All rows are made from the same 10 directions, up to rounding. Whole rows:
(in the rows, 128 means zero)
[[109 122 131 121 149 118 132 119 130 136 155 128 146 120 125 142]
 [181  82 102  57 153 157 129  94 166 141 187 154 106 128 150  71]
 [ 98 111 143 125  56 110 170 130 103 142  70  76 129 139  71 154]
 [129  93 124  94 153 129 123  87 143 118 131 124  69 152 124 145]
 [135 147  67 127 138 139 130 143 135 128 110 164 131 138 159 104]
 [158 188 185 119 113 199 107 140 130 111  91 155 118 145 182  70]
 [161 166 165 119  64 143 133 182 143  62  82 132 108 116 137  96]
 [121 152  45 141 135 116 113 121 116 161  82 139 158 169 152 138]
 [122 128 142 102 129 141 165 139 130 126 141 154 116 107 120 110]
 [126 135 135 103 100  72 158 157 124  99 103 125 100 121  87 173]
 [200  77  86 143 135 130 137 105 129 154 175 161 100  84  87  81]
 [126 111 136 118 114 117 122 116 158  78 141 112 136 105 112 130]
 [125 167 112 127 158 123  96  81 151 105 147 160 202 101 135 120]]

Rows cut short, each followed by the rest of it:
[132 127 187 124  99 131 115  95 116 132 103  89] -> [122 143 101 145]
[114 151  55  96 131  95 158 127 117 163 100 159] -> [159 144 122 144]
[162  77  90 177 205 150 101 119 117 163 174 155] -> [ 38 141 152 120]
[143  88 119 137 130 115 140 130 125 124 135 126] -> [ 69 120  99 138]
[143  66 131  88 131 116 139 110 134 154 164 100] -> [ 92 142 111 137]
[118  58  86 181 139 110  92  83 140 114 142  78] -> [113 129 101 155]
[126 121 112 107 120 151 160  63 129 130 104 159] -> [120 107  81 102]
[ 96 123 179  76 159 147 142 158 142 127 172 123] -> [112 145 176 133]
[149 197  78 148 101 117 131 185 117 116  71 172] -> [153 128 150 111]
[157 144 132 149 137 132 118 132 120 134 136 152] -> [128 112 127 112]
[122 102 117 148 136 149 109 116 124 159 140 101] -> [138 149 148 119]
[119 104 114 159 133 105 104 123  75 221  90  67] -> [100 214 134 190]
[208 185 168 129  71  97  92 166  92 167  78 107] -> [143 167 132 139]
[ 75 131 118 116 129 148 173 146 140  77  96 154] -> [ 81 118 128 128]
[ 68  89 139 155 161 140  90  70 128 150 144  64] -> [151 163 141 166]
[160 149  96 165 102 106  89 137 143 103 130 121] -> [200 102 130 112]
[111 113 145 126 171  97  82 146 152  94 170  95] -> [115 150 169 179]
[117  92  91  97 115 139 168 192 168  65 138 141] -> [ 71 115 154 101]
[116 152 161 118  91 163 176 156 117 125 105 148] -> [131 105 118  90]
[135 129 167  96 142  85 114 124 142 111 170 116] -> [145 116 117 164]
[115 159  84 130 115  92 137 143 141 104 128 147] -> [202  94 117 130]
[157  99 101 165 121 114 154 109 151  77 179 172] -> [144  17  53  86]
[193 161 117 118 111 122 150 120 123 119 114 197] -> [116  82  85  90]
[135  99 149 128 209 100 112  66 141 104 197 161] -> [ 79  89  90 166]
[107  87 126  89 153  95  99  62 151 138 169  80] -> [166 147 119 171]
[103 114 148 173 124  88 131 158 113 135 166  94] -> [167  96 100 163]
[171  85 117  89  80 138 137 125 156 130 156 104] -> [155 113 120  76]
[116  89  91  85  90 153 176 181 145 122 111 115] -> [ 88 152 156  94]
[104  94 121 107  95 123 122 175 165  81 131  70] -> [128 150 165 133]
[170 103 105 108 121 147 146 168 133 142 142 146] -> [ 81 134 151  87]
[ 83  89 129 165 111 152 165 186 103 137  95  94] -> [ 49 157 136 141]
[123 114 131  85 133 139 130  95 137 137 124 120] -> [115 154 134 130]
[143 112 179 166 107 128 153 186  96 147 143 115] -> [ 86 108 106 128]
[ 97 125 124 182 144 166 138 168 115 134 133 135] -> [114 123 158 108]
[109 104 138 148 151 140 107 132 143  95 139 110] -> [ 88 138 151 141]
[172 113 138 158 139 180  78  88 134 122 114 124] -> [ 78 150 150  93]
[ 67 130 162 110 189 179 148  93 126 134 140 156] -> [ 93 138 151 129]
[ 59 161 115 140 115 147 144 135 112 134  65 117] -> [153 160 147 144]
[114 128 155 100  86 166 135  82 123 163 104  94] -> [182 146 121 100]
[157 159  97 133 147  90 101 148 120 147 132 145] -> [151 142 148 147]
[163 142  90 108 108 137 154 172 113 168 108 158] -> [117 146 149  94]
[104 117  90  94 102  80 150 139 151  67  85 117] -> [ 93 137 103 171]
[132 176 121 142 152 129  65 109 134 136 128 125] -> [200 153 178 133]
[139 180 134  78 156 119 121  96 107 170  92 161] -> [120 177 143 154]
[137 135 152  62 155 113 146 141 121 163 152 145] -> [103 154 145 148]
[149 116 161  68 122 118 146 157 139 142 174 122] -> [131 127 139 120]
[181  83  72 143 148 119 130 148 137 152 196 154] -> [123  94 128  89]
[155  79 117  77  89 112 143 119 146 145 153  92] -> [147 129 108 113]
[153 168 112 172 117 112  91 116  90 183  90 119] -> [177 154 127 142]
[ 99  87  61 184 166 147 135 116 125 134 135 143] -> [ 95 120 128 121]
[136 158 129 105 142 112 144 171 154  72 155 178] -> [127  86 140 117]
[157 129  69 164 118 106  71  93 154 105 134 114] -> [204 111 126 116]
[107 126 121 170 109 128 151 191  97 158 114 112] -> [124 136 135 134]
[156 208 186  62  97  83  94 122 140  88  84 122] -> [165 154 133 168]
[169 120  70 174 100 117  86 127 126 127  86 106] -> [124 152 132 123]
[126 137 106 148 160 127 128 159 123 146 162 153] -> [145 117 154 120]
[152 137 107 106 160  65 140 173 137 139 216 165] -> [184  78 126 137]
[221  55 155 170 131 128 117  79 144  87 191 147] -> [48 42 42 90]
[153 129 151 119 145  98 131 165 123 143 180 138] -> [131 109 128 138]
[171 158 122 123 112 124 138 101 114 136  99 170] -> [126 108  89 109]
[ 79 111  71 122 118 127 144 106 153 104 118 118] -> [172 118 122 125]
[124 136 119 126 121 149 134 132 147  98 129 145] -> [143 107 138  97]
[150 119 133 207 107 139 113 158  97 167 136 105] -> [149 115 123 108]
[ 88 114 123  30 117 108 194 128 146 118 126 136] -> [116 133 110 146]
[151 197 193 147  65 159 163 153  93 141  89 159] -> [174  83  93  78]
